The rows come from 4 hidden closed curves, with some noise, and rows from the same curve form a group. Each curve winds through 8 dimensions. The rows are also pushed far along 5 directions, which tell nothing about the answers.
Some rows, each with its group after it:
[-10   3   5  -2  -6   5   2 -18 -12  -5  10   1  10  11   9   4   2   0
   2  -6] => K_520
[-14  13  13   0  -3   7 -16  -7  14  -8  -5  10 -24  -8 -12 -27  13   5
   3  14] => K_520
[  2  14  -6  -2  -7   2  -4  -2   4   4  -9 -12  -2  -8   2  -2   7   5
  -6  -9] => K_865
[-11  12  10  -6  -5  12  -4 -21  -4  -9   7  -7  -5   6  10   4  16   9
  -1 -10] => K_520
[ 16  -5  -1  -2  10  13 -21   9   6   4  -2  -1  -2 -17  16  14 -11   6
 -13 -11] => K_35
[ 6  4  3 -7 -6  2  1  4 -7 -1  6 -9 -2  4  2 10  2  9  1 -5] => K_4
[-7 -2  4 -1 -6  2  3 -5  7  6  1  0 -7 -2  5 -5 15 -2 -3  6] => K_35
[  5   1   2   4  17   1 -10   2   6  -9  -4  -4  -1  -6  -1   2   3   2
  -4 -13] => K_865
[  6   0 -20  13  -5 -13  14  19  24   2 -25 -24  -6 -14  -8  -7  13  -1
  -6   7] => K_865
[ 15   5  -1  -6   5  11  -2   7  21   0 -11  -1   4 -17   7  -2  -4   4
  -2 -16] => K_4
[ -4   9   6  -4  -8   2  13 -10   5   0  -2   3   0   5  -3  -4   8   4
   6  -2] => K_35
[ 12  -5  -2   1  13  -1  -9   7   8  -5  -6  -5 -16  -6   4  15  -5   7
  -5  -6] => K_520
[ -2  -8  -5   5   8  -9  16   3   1  -8  -1 -11  -1   3  -4   6  11   2
   1   2] => K_35
[  2  14   7 -10  11  10 -18  -5  -2  -1  -3  -2 -19  -7   7  11   1  10
  -6  -2] => K_35
[ 10  -7  -9  -5 -23  10   7   5  -3   8   9  -2  25   0  18   7 -11   0
  -3 -14] => K_865
[  5 -13  -4   9  23 -27 -25  22  -3 -12  -9   9 -22  -2 -25  -8 -13  -5
   3  16] => K_35
[  4 -10   5  -2  11 -12 -18   1 -19 -14  11   3  -9   9  -7   5  -6   5
   6  -6] => K_4
[ 4 -3  6 -8 -3 10 -7  0 -4  4 11  5  3  3 14 12 -3  2 -5 -5] => K_4
[  6 -15  -3   4   5  -7  -2   4  -1   0   2  14   1   5   1   5 -19  -6
   0   3] => K_520
[ -4 -17  -4  14   7 -12  12   7   9  -4  -3   5   0  -4 -12 -16   5  -6
   3  15] => K_520
[ -3   1  13 -13  -1  14 -15  -6  -4   1  13  18   1   5  12   3  -5  -2
  -3  -4] => K_865
[  3  -7   2  -4   7 -10  -2   5 -14   5   6  11   0   7  -5   4 -13  -4
   5  10] => K_520
[ -8 -14  -3   8 -21  -8  13  -6   2   1   5  21  16  10  -5 -19  -8 -10
   7   6] => K_520
[-12  -2   1   2  -5 -15  17 -16  -8  -2   2  11  -3  15 -13  -9   6   0
   9   9] => K_35
[  0   8  10  -2   4  -2 -17  -8   1 -10   0  12 -13   1  -9  -7  -1   7
   4  -7] => K_35
[ -2   5  14  -9  -3  10   1   1  10   2   6  23   6   7  -1 -10 -10  -8
   6   4] => K_865
[ -1  11   8  -8 -18  14  11 -10   4   1   3  -3  10   3  12   1   2   5
   6  -2] => K_865
[  3  15  -4  -5  -8   7  -7   2  16   7 -13  -4  -6 -12   4  -7   4   1
  -6  -4] => K_4
[ -9  -3   7  -4   2   1  17 -11  -7  -4  11   6   7  17   3   6   4  -3
   5   1] => K_35
[  6  -8  -8   2   5   2   7  -1  -7   3   4 -14  14  -3  16  17   0   1
  -7  -8] => K_520
[  5   5  -8  -8 -13   0   3   8  -6   5   1 -11   4   4   5  10   0   3
  -4  -7] => K_4
[  1  -4  -3   9  -2  -4   3  -4   3   3  -3   8  15  -2  -1 -10  -9  -8
   2   1] => K_520
[ -8   1  10   0 -14   5   7 -13   4   2   4   9  -1   5   4 -13  -3  -2
   9  13] => K_865
[  4  -1  -9  -5  -2   1  -2  -3 -17  -7   9 -11   8   8  11  22  -4   7
  -6 -19] => K_35
[  7  -2  -2   4  -9   9  -8  11  26   6 -10   8   1 -20   3 -18   0  -2
  -7   0] => K_865
[ 14  12   1  -4  -7  15  -6  -5   8  18  -6   5  11 -13  12   0 -14   0
  -5 -13] => K_865
[ -9   6   2 -11 -11   8  23 -11  -1   1   5   4  16   9   7   0   3  -2
   6  -1] => K_4
[  5   8  -2  -6   5  16   0   3   4   6  -4  -9   1 -16  11   7   4   7
  -8  -3] => K_865
[ -8 -13  -5   0   8  -8  -2   0 -13  -6   7  -6  -7   7   5  13   7  -1
  -5   8] => K_35
[ 25   2 -12  12  -6   3  -9  14  25   2 -19  -2   4 -29  -4 -12 -12  10
  -6 -16] => K_35
[ 10  -1  -3   3   4  14 -14  10   4  -2  -2  -3   6 -18   9   2 -12   5
  -5  -1] => K_4
[-14  13   4  -3   1   0  17  -8  -1  -7   3 -19  -5   8  -3  -2  32   5
   1   1] => K_520
[ -7  -1   1  -1   5  -5   8 -13  -1  -1  -2   6  -1  -1  -2  -8   2  -1
   6   3] => K_4
[-9 -7 -5  1 -8 -5 17 -9 -3  2  2  3  0 11  3  3  0 -4  1  8] => K_520
[ -7   5  12   0  -8  11   4 -16  -6   9  13   9   5  13   7   3   0  -3
  -1   1] => K_4
[  2  13  -7   3 -18   5   2   5  31  10 -22 -10  -8 -20   0 -18  17   3
  -8   1] => K_4
[ 17  12   1  -3  -8  14   1  -2   8  19  -2  -1  17 -12  10  -2 -10   1
  -3 -18] => K_520
[10  3  9 -2 -3  7 -7  1  9 -1 -2  3  1 -5  6 -1 -9  4  5 -3] => K_865
[  6   3 -13   7 -13  -7  -2  16  23   7 -20  -2  -3 -15 -11 -21   1  -4
  -5   5] => K_4
[ -3  -1  -5   0 -11  -5  16  -4   0  12   4  -2  13   7   3  -3   8  -8
  -3  -4] => K_520
[ -5  -5  -3  -3   0  -5  19  -1 -20   1  16  -4  24  16   1   5   2  -7
   4  -2] => K_520
[-14   4  15  -3  19 -12 -26   0  -6 -17   1  17 -33   9 -21 -12   3   0
   7  19] => K_35
[ -1   1  -5  -2  -5   1   5  -8   4  -1  -1  -8 -10  -4   4   5  14  13
  -8  -9] => K_35
[ 13   4  -8  -8   5  -1 -12   6 -15   1   2 -14   4   2  11  24 -10   4
  -7 -18] => K_865
[  4   6  -1  -1  -6  19  15  -7   2   7   2 -14  14 -11  16   7   2   9
  -1  -8] => K_35
[  8  11  -4 -10 -13  31   7   2  12  16  -1  -4  21 -19  23   6  -3   5
 -11 -10] => K_865
[ -6  -3  -1  10   3 -10   2   0  19  -6 -11 -15 -29  -9  -9 -11  33   8
  -5   7] => K_4
[  5 -16   0   8  29 -25 -33  13  -3  -8  -7  21 -20  -2 -18 -11 -20 -12
   1  11] => K_4
[ -5   5  -2  -6 -17   6   0  -3   4  12   0  20  14   2   2 -15 -14 -12
   0   4] => K_4
[  8   0   5  -5   1   5   1   4  -2  -8   6   1  13   6   5   8 -10   1
   6 -10] => K_865

New rows. What belongs after each?
[ -4  15   6  -9  11   6   2 -17   5  -4  -8 -16 -20  -8   6   5  20  14
   0  -8] => K_4
[-23   3   6  -5 -30  12  34 -30 -26  14  27   9  31  34  15   8   1 -10
   4   9] => K_4
[-11  -5  -2  -1  -5   4   4  -9  -4   3   5   6   0   1   8   0   4  -1
  -5   8] => K_35
[  3  18  18 -16  16  12 -11  -6   4  -9   0  -4 -18   1   6  14  10  11
   2 -11] => K_4
[  3  10 -11  -6 -22  16  36  -3  13  10  -7 -16  28  -8  14   2   6   4
   0  -8] => K_4
[  9  -7 -17  15 -23  -4  18   4  18   4 -13  -6  18 -12   0 -13  -6   1
   2  -5] => K_520
[  5  -2   5  -2   6  -4  -1   4  -3 -12   2  -5   0   6   0   7  -2   4
   6  -3] => K_865
[ 13 -17  -2   1  11 -17 -10   5  -8  -2   4   6  -8   9  -1  16 -13  -2
  -1  -9] => K_520
[ 14  16   9  -4 -21  26  -4  -6  35  15 -12  13   2 -18  13 -11  -8   5
  -4 -16] => K_520
[ -3 -11   3  -2   8  -6  -3  -5 -10  -3  11   8  -4  11   0   4  -2  -3
   0  -4] => K_4
[  2  -4   8  -9  10   7  -1  -1 -12  -9  14   4   1  12   7  18  -9   4
   4  -6] => K_520
[  2  10   1  -4   1  -2   8 -12  -1   0  -4  -9 -11   1   0   9  11  14
   0  -8] => K_35
[  0  19   4  -8 -22  22  23  -6   7  11   1 -10  17   1  14   7   7   6
   0  -2] => K_4
[  7  -1   0   0   1   0  -9  -4   1  -3   1  10  -4  -4  -1  -1  -7   8
  -3 -12] => K_35
[ -6  13  18   0  -8  11 -12  -3  13   5   2  21  -8   4  -8 -18  -2  -6
   2  12] => K_4
[  9   3  -1  -1   2  -1  -4  11   8   6  -8  -1  -9 -12  -6  -6  -3   5
   0   7] => K_520
[  8  -6  -9   7  15  -4 -11   8   5  -3  -8 -12 -10 -11   3   7  -2   3
  -9  -2] => K_520
[  8  10  -1   8  -9  12   7   0  13  11  -6 -12   7  -6   8   5   3   2
  -7  -3] => K_4
[ 6  5  8 -4  4  5 -7 10 18  0 -5 11 -4 -2 -3 -7 -6 -5  1  2] => K_865
[ -1  -3  -3  -2  -5 -10  16  -3 -13  -8   3 -20   0  11   6  15   9   7
   6   1] => K_865
[ 17  -9  -7   4  13 -11 -13  23   8  -1  -9   1  -1  -4  -4   4 -17  -7
  -3  -2] => K_865
[ 11  -2  -1  -7  14   1 -11   0  -4   1   0   5   2  -5   7   8 -16  -1
  -1 -14] => K_4
[-12  11  11  -3  11   4  -4 -16   1  -9   2  -1 -12   4  -2  -2  20   4
  -2  -7] => K_865
[ 5  5 -2 -1  8  0  0 13  3 -4 -3 -6  6  0 -4  1 -1 -3 -1 -2] => K_520
[  3  -5  -4  -4  20 -10 -14   1 -15  -4  -1  -5 -12   1   2  15  -6   2
  -3  -1] => K_4
[ -7   7  13 -16   2  -2  -9  -6 -22  -8  16  -2 -15  22  -2  16   8   8
   4  -2] => K_4
[  3   3  -3   1  -5  15  -5   5   6   3  -2  -1   8 -15  10  -2  -7   3
  -5   4] => K_4
[ 0  5  2 -4 -5  2  8 -7 -2 -7  0 -4 -3  8  2  9 -1  8  5 -5] => K_520
[ 11  -8   1  -4  11   5 -15   2 -12   6   7  18  15  -4  10   6 -33  -7
   1  -4] => K_4
[  3   4  -6   5 -10   3  -1   6  14   9  -8   2   2  -8  -3 -12  -4  -4
  -4   0] => K_4
[-19 -10   5  11   5 -26  13  -9 -10  -3   6  14  -4  15 -25 -27  12 -10
  13  20] => K_520
[ -9  -7   9  -7  13  -7  -7  -9  -4 -10   8  17 -11  11  -5  -7   1  -5
   5  -1] => K_4
[-11  18  17 -13   3   9   5 -15   7  -7  -1   2 -12   6   1  -2  18   5
   5   0] => K_4
[ -2   3   3  -7   4   3  -9  -6  -6   4   2  12   1   1   6   0 -12  -5
   0   1] => K_4
[  3   0 -14   9 -11   3  19   7  10  -3 -10 -19  21  -9   7   0   1   0
  -1   0] => K_865
[ 24  12   2 -10  10   8  -7   0   1   1  -4 -17  -8  -9  11  27  -1  20
  -4 -27] => K_35
[  3 -11 -10  10   2 -19   6   1  -5   8  -2   1   4   3  -8  -6  -5  -8
   0   2] => K_520
[ 10   6   0   4  11   0  -6   9   5  -5  -8 -16  -4  -2   2  14   2   3
  -5  -5] => K_4
[ -7  15   9  -2  18  -3  -9   1  17  -8 -14  -9 -41 -14 -17 -13  32  14
  -2   9] => K_865
[ -6   1   8   0   3  -7  -2  -9   0  -8  -1 -12 -27   3   0   1  15  10
   4   8] => K_865
[  4 -10  -2  -2  -5 -12  -6  12 -14   0  10  13   8  14  -7   1 -19  -8
   4   3] => K_4
[-20  -2   0  14  -7  -8  13 -15   2   2  -4   2  -3   0  -9 -25  13  -7
   7  21] => K_35
[-10  -3  17  -1  17 -10 -24  -8 -14  -8   7   6 -22  11  -5   0   5  -4
   5   8] => K_35
[ 16  -8  -1  -1  15 -12 -15   5   0  -1  -2  -6 -18   2   3  19  -2   5
  -6 -15] => K_520
[  3  18  10 -19   2  19   4 -10   7  -1   0  -6   0  -3  15  11   8  10
   0 -17] => K_4
[ 17 -23 -12   7  14 -19 -12  20 -18 -11   5 -10   3   1  -2  15 -23   1
   2  -3] => K_865
[ 13  -4 -10  10  -2  -8   3   6   4  -2  -9  -4  11  -5  -3   0 -14   0
   3  -7] => K_520
[ 11   1  -3   0 -10   5 -10  15  21   3 -10   2   0 -11   4  -8  -6  -3
  -6  -2] => K_865
[  4 -11  -2   6   6 -15   2   9  -2 -13  -1  -4   0   5  -7   2  -4  -1
   8   4] => K_865
[ -2   4  10  -1   3  -4  -8  -9   9  -9  -4   6 -25   5  -6  -1   5   7
   4  -1] => K_520
[  0   0  -8   1 -18   9  19  -6  11  11  -4   3  11  -2  10  -1  -5  -3
  -3   1] => K_520
[ -4  11  -4  -1  -8  -3   7  -8   0  -7  -6 -19  -6   0  -2   2  18  12
   1  -5] => K_35
[  7   3   6 -14  10   0  -2 -15 -25   0  14   1  -3  13  10  28  -7  12
   1 -16] => K_35
[  5  -2   5   2  -5   9 -10  -1  20   6  -3  19  -4 -12   1 -14  -4   1
  -6  -5] => K_35
[11  1 -3 -2  1  1 -8 10 -4  4  2 -7 -1  1  4 13 -8  1 -6 -7] => K_4
[  6 -10 -10   3   7  -9  -7  11 -18  -4   7   3  12   0  -6   1 -19  -3
   2  -3] => K_865
[ 7 11 13 -1 -4 14 -6  5 12  6  0 12  3 -2 -1 -5 -9 -2  1  4] => K_4
[ 15  -1 -11   2  14   5  -6  16   1   3  -7 -12   4 -21   3   7  -8   7
  -7  -5] => K_865
[  4   5   5  -1  11  -8   0  -5  -7   0   1 -12 -10   1  -5   3  13   7
   2  -7] => K_520
[ 14  -1  -5  12   5  -3 -16  12  15   2 -17 -13  -5 -22   0  -7  -1   1
  -3  -1] => K_35
